The same things were measured in two ways. Each way mixes the same 10 hidden numbers, adds some noise and spreads widely along 7 directions of its own, which tell nothing about the thing.
(in the rows, 128 means zero)
Some things both ways: the first way, then the second way.
[105 116  94 107  95 134  69 112 137 155 125 120 185 155 161 154 120 208
 124]
[ 64 145 144 144 117 119  89 105 116 150 126 154 116 114 154 146 157 103
 170]

[164 143 128 163 126 114 147 132 135  59 190 123 103 179 125 112 125 103
 128]
[151 123 130 119 131 128 157 137 127 117 105 130 139 138  75 120 143 131
 108]

[124 146 153 146 138 124  97 112 132  93 116 149 139 101 125 165 131  84
 148]
[142 149 179 150 141 114 157  96 139 138 166 138 134 114 121 118 150 135
 134]

[151 110  93 115 167 105 134 112 122 124 131 145 101 133 172 141 149 167
 146]
[145 134 162 108 121 127 116  48 155 128 160 110 166 103 165 135 134 128
 103]

[139 131 102 136 135  94 157 125 150  79 140 102 117 132 120 161 101 115
 129]
[168 165 150 158 134 159  99 113 176 113 152 116 138 124 153 103 161 124
  86]

[100 183  97  89 102 141  79 139  88 192 141 109 140 156 163 113 131  78
  83]
[159 144 135 106 153 137 137 142 111 160 137 111 100 125 123 126 107 103
 118]

[138 135 155 135 144  73 112 126 136 146 105 162 108 113 165 201 149 160
 174]
[148  92 125 147 158 116  76  81 167 133 170 154 115 156 153 138 146 136
 168]

[142 121 132 146 124 139  95 102 140  84 140 184 153 107 186 119 125 197
 199]
[101 151 140 132 139 131 134 133 136 116 109 166 105  83 106 110 156 138
 157]

[126 116  81  95 150 161 107 111  73 141 167 108 147 116 104  69 113  93
  75]
[111  84 138 142 119 121  84 108 118 180 141 147  68 156 147 145 108 118
 164]

[106 160 141  99 165 160 101 102 130 161 153 167 158 115 154 111 124 132
 129]
[152 137 167 162 122 132 117 135 162 103 129 150 151 113 134 111 135 158
 140]

[100 177 180 111 174 124 113 127 163  81 159 131 157  92 102 170 104  87
 120]
[ 94 138 140 159 144  89 151 147  93 155 150 105  93 159  61 119 145 129
 175]

[126 112 121 112 194 159 140 163 105 108 165 135 143 141 113  55 136 127
 106]
[ 84 124 106 116 146 100 152 141  79 133 100 118 107 122 107 137  92 114
 162]

[162 150 139 173 110 106  96  86 106  60 173 106 132 157 108 140 103  83
  95]
[165 162 167 142 108 127 146 135 117 151 111 170 161 101 191 102 110  89
 129]

[102 162 131 124 113 118 118 149  87 196 166 106 131 200 136 120 158 115
 109]
[110 118 130 152 159 122 110 122 125 131 124 139 119 102 141 134  87 113
 158]

[114 184 124 155 182  92 125 133  98 128 197  85 108 172 134 187 159 103
 102]
[102 146 115 132 128 198 163 127 225  39 112 157  85  74 150  97 147 166
 125]

[148 113 150 170 141  78 107 119 129  55 136 139 143 173 132 137 124 189
 167]
[179 169 162 160 157 132  97 104 156  71 149 150 178 126 194 146 146 155
 113]

[148 122  78 152 174 123 104  82 126  47 140 123 184 115 149 121 102 169
  82]
[123 155 163 145 127 139  93 113 145 148 142 134 144  90 160 129 117 102
 182]

[ 92 166 122 123 217 113 167 136 151 104 177 127 107 140 173 166 130 199
 213]
[125 154 107 137 158 144 109 138 141  98 115 124 105 124 117 115 158 135
  91]

[127 131  97 103 114 117  99 109 111 173 105 117 151 136 208 136 118 207
  96]
[113 105  92  70  85 141  97 137 131 140 111 139 124 123 161 132 163 124
 143]

[ 98 157 140 106 162 111 130  91 154 150 107 111 135  86 145 229 126 115
 125]
[111 138 115 136 117 113 132 123 122 132 139 135 124 124 145 100 142 128
 107]

[107 169 146 107 102  75 163 131 136 141  91 134 120  70 143 140 123  74
 166]
[150 144 125 138 152 141  98 145 137 142 162  91 108 108 126 118 108 131
 101]

[137 126 130 140  43  35 151 168 106 149 109  93 105 188 105 129 131  90
 155]
[168 204 185 177 102 171 156 217 157  88 139 160 146 114 182  88 102 160
  91]

[100 187 108 106 167 139 139 134 126 175 131 124 118 151 169 133 125  95
 117]
[185 129 116 120 114 167 123 175 146 117  88 150 123 118 153 110 123 129
 113]

[114 180 159 154 101 123 110 128 125 107 147 100 147 165 134 153 136  76
  84]
[138  86 142 113 140 142 104 134 149 108 127 164 122 160 115 161 164 149
 111]

[158 132 146 164 135 122 112 117 134  34 173 116 136 149 122 137 125 108
  86]
[103 127 159 121 109 152 141 142 147 101  95 170 103 115 145 125 145 140
 144]

[105 175 153 121 105 112  77 107 110 152 144 102 156 143 129 174 120  96
  96]
[ 99 135 100 126 128 123 142 130 123 123 113 141  94 108 141 124 132 127
 151]

[119 141 132 132 230 134 145 133 118  78 144 117 132 105 126 135 122 124
 107]
[141 109 133 103  73 159 127 186 124 131  96 191 110 160 202 133 145 122
 115]

[154  95 138 126 150  85 159 178 138  88 147 163  94 103 100 116 152 118
 171]
[ 92 103 117 124 130 124 152 111 122 125 136  95  82 167  80 156 121 139
 144]

[134 110 129 141 111 136 109 103 104  80 157 122 156 107  90 101  82 132
 133]
[126  91 145 163  79 145  90 158 143 151 120 187  65 169 161 125 168 139
 153]

[126 146 182 126  90 126 116 114 101 112 197 164 152  94  95  64 131  86
 142]
[138 138 162 168 173 127 103 147 111 130 126 128 122 114 142 128  67 121
 112]

[145 145 171  98 147 101 107 127 119 134 163 174 114  72 124 126 139  93
 130]
[135 107 108 107 145 132 115  72 155 105 143 104 122 138 141 148 125 139
 127]

Other things, the second way, with their names:
K_690: [172 142 107  86 137 149 116 141 124 111  83 163 158  97 181 143 123 107
 115]
K_95: [107 173 126 110  96 134 153 124 118 152 132 108 138  79 143 101 148  98
 121]
K_970: [ 90 110 104 161 121 110 166 105 151 102 122  86 107 104  51 103 139 172
 178]
K_346: [100 128 106 126 133 142 140 112 173 101 140 106 101 121  97 110 127 140
 135]
K_192: [116 106 129  75  80 124 121 107 125 153 129 160 167 155 126 152 193 113
 112]
K_121: [151 143 141 107 101 142 158 111 139 123 118 121 164  89 142 129 128 124
 125]
K_950: [120 142 122 105 125  89 128 147  81 146 118 149 162 142 104 137 160 125
 140]
K_282: [110 143 165 147 156 111 156 117 104 154 124 124 115  70 114 125  84 105
 179]
K_288: [119 145 149 111 110 137 138 126 124 140 140 120 142 113 147 126 131 122
  94]
K_739: [158 132 182 163 138 131 120  97 171 144 180 141 138 122 115  98 156 127
 108]
K_298: [152 143 146 142 164 130 113 109 158  88 136 116 198  93 138 122 111 131
 125]
K_980: [137 136  77 105 111 177  94 219 133  97  71 169 128 144 174 144  90 118
 114]
K_374: [131 174 170 134 126 126 162 102 165 106 151 129 202  55 123  90 144 130
 146]
K_546: [104 153 161 146 172 102 149  68 134 117 170  84 122 111  94 125 117 141
 108]
K_942: [ 78 108 124 104 133  87  95 101  90 191 171 126 116 151 129 152 128  94
 157]
K_758: [181 153 157 108 128 178 121  92 196  93 143 104 155 115 141 113 136 144
  39]
K_3: [150  92 123 122  97  70 139 140  54 155 101 129 170 198  98 156 134 137
 107]
K_713: [108 120 115 157 153 131 120 128 123 123 101 128  70  94 131 141 109 128
 189]
K_583: [164 132 114 122 132 166  94 110 155  99  90 138 139 107 188 137 115 112
  89]
K_72: [160 145 170 119 134 110 142 146  87 129 133 133 170 175 107 152 134 144
  42]
K_158: [192 145 187 140 139 124  87 139 114 136 127 148 158 143 164 140 127 131
 111]
K_767: [133 150 170 120 137 128 157  62 135 111 143 107 147 116 138 151 120 133
 103]
K_731: [140 123 155 141 128 139  89 136 146 138 138 159 128 127 145 115 151 127
 106]
K_120: [106 104 163 102 136 120 108  89 134 170 161 169 128 110 171 151 116  89
 174]
K_937: [ 91 142 117 107  91 124 187 168 101 140 105 167 120 127 110 111 151 115
 129]
K_925: [170 108  83 144 152 134 127 127 111 147  95 105  72 137 119 138 101 107
 131]
K_722: [129 105 153 126 126  94 130 145 103 151 147 125 151 145  79 129 133 142
 156]
K_372: [113 128 103 102 151 115 105 168  85 132 102 162 118 154 157 146  99 106
 135]
K_70: [114 133 114 129 149 113 100 122 118 131 135 116 138 128 119 127 120 119
 115]
K_261: [135 149 135 131 130 102 190 128 105 132 140  90 149 100  96 131  69 135
 159]
K_151: [114 207 111 131 113 102 193  66 100 115 132  55 194  82 121 119 121 109
  62]
K_98: [132 127 154 116 115 143  81 141 136 149 151 159 163 149 165 139 130  90
  97]
K_732: [121 136 177 138 103 135 162 131 158 124 136 150 146 119 101 104 148 137
 151]
K_887: [133 156 135 132 130 123 155 110 137 138 166  83  97 154  83 104 153 142
  97]
K_882: [149 143 187 185 173 133 112 119 198 105 198 113 142  96  76  98 123 179
 176]
K_995: [134 114 105 127 113 163  91 120 154 121  93 149 104  96 170 140 110 126
 137]
K_268: [233 109 167 112 143 138  59 177  97 178 131 163 191 163 172 158  84  88
  75]
K_656: [120 127 185 113  97 160  98 106 163 127 122 193 163  95 181 154 151 121
 128]
K_699: [130 142 144 119 125 135 114 140 140 130 135 175 151 107 160 125 147 118
 157]
K_508: [169 150  62 116 201 121  65 106 118 102 129 101 123 126 172 153 125 126
  79]
K_147: [111  99 123  75 122 111 104 130  89 153 112 157 131 149 133 173 130 120
 153]
K_27: [ 78 126  58 101 101 129 190 146  99 123  65 102  82 102  92 113  84 125
 126]
K_553: [158 124 164 151 124 138 115 102 168 117 147 139 150 124 146 125 116 145
 140]
K_745: [114 113 144 110 108 121 141  98 152 126 165 100 162 131  77 141 153 154
 125]
K_696: [148 133 139 119 150 155  77 130 143 110 118 146 127 129 171 145 110 127
  92]
K_64: [ 90 141  96 135 133 147 107 110 169  94 107 155  80  99 144 115 145 140
 154]
K_855: [175 133 141 111 150 147 120 107 163 120 146 108 152  86 118 118 136 137
  87]
K_160: [139 116 123 128 165 127  99 119 117 120 111 118 125  95 157 147  66 124
 150]
K_178: [ 93 130 103 158 172 132 107  82 157 132 134  86  72  55  90 105 114 123
 153]
K_108: [187 100  94 109 129 125  98 131 126 115 116 149 167 195 164 144 126 123
  73]
K_533: [142 126 111 114 138 110 108  87 104 172 147  65 122 130 103 148 127 112
 112]
K_347: [117 143  78  83 149 128 119 111  98 136 110  83 127 111 128 145 112  96
  83]
K_105: [142 191 200 147  89 153 123 160 161 111 146 162 205 116 141 123 153 141
 102]
K_401: [134 139  73  85 109 108 165 116  84 124  53 120 159 101  97 148 128 119
 116]
K_339: [121 114 100  79  77  82 155 162  68 158 108 130 189 168  91 137 152 115
 139]
K_943: [101 132 148 146 122 140 121 145 145 140 128 161  97  81 152 111 123 119
 210]
K_150: [154 180 156 156 192 144  63  78 146 125 153 111 153  84 164 148 126  89
  94]
K_332: [165 179 180 147  98 155 154 142 182  84 145 137 148 113 128  74 198 182
  71]
K_867: [151 123 119 129 161 125 115  92 122 118 127  85 140 118 121 158  88 131
 101]
K_986: [141 118 115 147 137 136 118 125 157 115 109 171 124 106 163 103 133 123
 144]
K_362: [128 133 120 117 160 137 127 159 134 115 120 135 121 115  93 110 129 121
 105]
K_463: [112 109 127 171 212  98  75 102 132 143 193  85  73 153  52 158 140 143
 183]
K_406: [ 88  98  66 115 123 102 164 104  77 131  83 100 104 123 110 167  83 120
 148]
K_799: [161 163 129 124 174 134 104  80 168  70 138 137 188 117 152 128 161 137
  55]
K_297: [135 150 145 137 167 135  92 123 153  93 135 153 163 108 132 139 115 147
  98]
K_493: [ 61 169 135 105  60 126 197 150  77 198 120 141 117  78 159 126 111  63
 169]
K_367: [141 123  95 113 174  84  95 114  93 167 157 114 131 154 141 126 106  92
 131]
K_399: [ 90 149 209 185 120 109 140 146 140 171 190 154 115 118  74  83 156 137
 158]
K_274: [145 111 113 161 170 127  64  94 171  77 140 109 136 156 143 146 105 160
 153]
K_680: [140 106 103  61 151 126 126  43 133 104  87 119 173  86 125 173 136 111
 117]
K_32: [100 113 149 121 121 181 128 165 196  64 106 175 109  93 123 125 120 172
 184]
K_916: [144  64 119 145 154 107  86 117 118 157 130 119  78 161 113 132 112 136
 167]
K_616: [ 97  81 125 130 140  89  85 101  88 189 138 113 112 144  83 169 131 105
 199]
K_640: [135 166  83 145 134 155 116 184 114 109  91 107  89  84 176 105  90 127
 133]
K_905: [135 118  38 101 164 123 106 157  68 138  61 105 115  94 162 148  28  75
 159]
K_792: [ 82  94 115 146 154 145 103 106 168 150 144 117  61  69 106  98  93 112
 175]
K_370: [102 148 110  99 119 125 183  87 179  94 149 105 142  98  58 107 184 159
 142]
K_492: [ 85 107  75  91 133 158 104 107 158 119 122 116  83  90 122 139 143 124
 121]
K_633: [133 155 141 176 146  97 169 194  58 145 116 108  90 141  95 119  58 141
 139]
K_938: [154 153 131 122  73 187 169 159 147 105  79 127 145 105 159 112 104 115
  48]
K_348: [107  94 153 122 121 113 103 113 121 172 154 122 118 168  81 158 156 121
 166]
K_809: [176 199 158 181 141 165 137 136 208  84 153 171 146  63 170  57 155 141
 107]
K_258: [122 126  80 162 180  91 112 135  87 164 133 115  91 133 125 111  81  84
 170]
K_142: [ 51 136  99 106  43 123 208 131  91 155  70 110 124  73 122 105 114  97
 147]
K_523: [122 127 120 130 127 125 120 122 146 109 126 143 131 137 134 129 137 143
 153]
K_499: [ 62 158 164 125  75  98 168 127  99 138 136 139 161 124 124 129 142 136
 147]
K_351: [147  83 112 105 115 162  91 155 170  89 135 139 142 182 135 146 154 157
  67]
K_377: [134 143 106 144 176 150 136 150 157  67 101 136  93 115 129  97 106 145
  92]
K_368: [167 122 149 139 171 100 100 111 121 129 170 108 165 160 107 143 139 138
 105]

Some of these things the first way, each followed by its name:
[147 123 126 137 130  66 173 170 105 115 182 153 117 129 133  51 132 168
 185] => K_980
[148 147 111 163 144  66 136 108 101  86 183 112 123 173 161 128 133 190
 138] => K_745
[125 141 162 130  77  77 136 170  91 169 170 113 104 167  97 116 127 104
 153] => K_258
[116 136 126 116 167 124 139 170 123 152  97 139 125 139 160 120 144 131
 133] => K_943
[108 151 101 120 130 121 132 131 145 181  71 118 122 129 150 198 132  64
 137] => K_809
[108 159 137 118 134 119 135 108 113 154 183 169 114 108 174 118 136 181
 216] => K_178
[134 112 134 119 113  80 139 179 132 164 104 138 103 173 182 149 168 189
 171] => K_372
[151 103  98 121 124 125 133 129 104 102 163 142 134 129 149  60 132 153
 132] => K_696
[142 129 116 115  97  82 160 169 115 138 163 118 116 122 107  93 131  89
 113] => K_98
[154 114 126 132 100  86 115 117 141 153 107 168 110 138 167 167 152 156
 160] => K_553
[152 142 125 159 123  88 148 119 116  90 130 108 137 150 136 110 123 104
  86] => K_905
[145 141 160 144  85  70 105 119 138 132 137 142 137 164 183 152 117 218
 147] => K_339
[118 155 123 130 141 125 144 116 154 133 102 129 119  95 133 199 137  48
 123] => K_739
[102 134 146 114 135  73 168 144 166 155  54 144 113 118 177 188 133 180
 215] => K_640
[111 170 172 127 143 108 127 108 145 146 159 133 130 142 129 182 129 122
 129] => K_970
[159 131 158 126 131  98 153 193 117 129 151 176 103 135 138  56 167  90
 129] => K_32
[118 138  92 140 197 135 161 104 101 142 154 140 125  90 179 137 162 164
 142] => K_792
[109 197 162 100 116 107 138 131 111 166 232 150 105 111  78 108 129  26
 148] => K_938
[131 121 100 127 151 124 117 130 114 152 177 139 125 181 181 124 152 220
 165] => K_799
[163 120  67 146 163 125 118 112 124  66 132 102 149 130 147 128 116 113
  54] => K_370
[130 160 125 151 135  88 146 115  97  84 188 115 127 111 142 109 121 131
 142] => K_492
[126 139  84  95 157 140 141 121  99  98 161 115 140 116 116  47  86  94
 110] => K_533
[106 182 133  99 193 147 163 132 125 141 133 163 115  83 164  91 134  70
 148] => K_855
[146 108 134 143 153 128 138 146 118  53 154 155 143 144 146  37 100 187
 178] => K_950
[131 131 114  84 107 140 136 143 111 170 126 144 130 108 107  66 117  34
 112] => K_995
[129 171 134 145 124 104  94 105 121 149 150 131 144 172 177 160 141 151
 104] => K_374
[142 130 161 141  32  87 112 143 130 136 110 123 136 164 136 134 134 113
 116] => K_368
[145 135 157 116  94 111 103 125 126 141 122 197 133  88 138  97 132 102
 156] => K_121
[126 101 112 102 113  93 160 172 132 147  76 141 106 142 160 106 130 162
 206] => K_508
[151 115 122 123  70  91 111 122 127 140  83 101 138 116 140 163 124  95
  67] => K_367
[ 92 160 156  96 123 139 121 147 149 212 119 189 134  93 208 151 170 171
 187] => K_362
[117 124 136 127  99 151  95 147 111 167 111 173 148 153 163  94 159 135
 153] => K_282
[132 149 143 114  78 121  79  95 129 165 156 160 150 113 147 144 129 122
 118] => K_583
[167  59  66 147  88  95 133 164 109 138 101 108 121 214 157 108 144 201
 124] => K_523
[122 164 198 150 115  81 124  96 150  63 135 136 136 103  94 173 115  69
 170] => K_633
[146 151 148 137 143  83 134 135  97 103 151 138 119 135 101  85 133  54
 121] => K_261
[147  85  61 137  74 137 115 126  94 150 131 133 164 169 169  52 150 168
 122] => K_297
[153  98 178 159 127 118 114  78 161  64 129 184 153 107 140 147 117 204
 181] => K_3
[106 100 105 111 142 161 109 137 110 180 107 144 166 141 112 112 152 113
 110] => K_406
[106 137 126 137 138 102 140 125 138 134 123 146 126 113 177 173 145 184
 214] => K_399
[182  95 118 166 109  72 153 125 121  90 145 113 103 163 131 141 132 153
 119] => K_108
[128 112 127  90  93 148  80 120 106 165 161 149 150 117 126 108 149 116
 105] => K_546
[ 89 193 102 124 158 140 127 124 110 153 154  80 122 192 121 156 114  58
 103] => K_925
[136 154 151 156 131 103 108  94 143 119 147 147 160 141 168 164 149 161
 100] => K_298
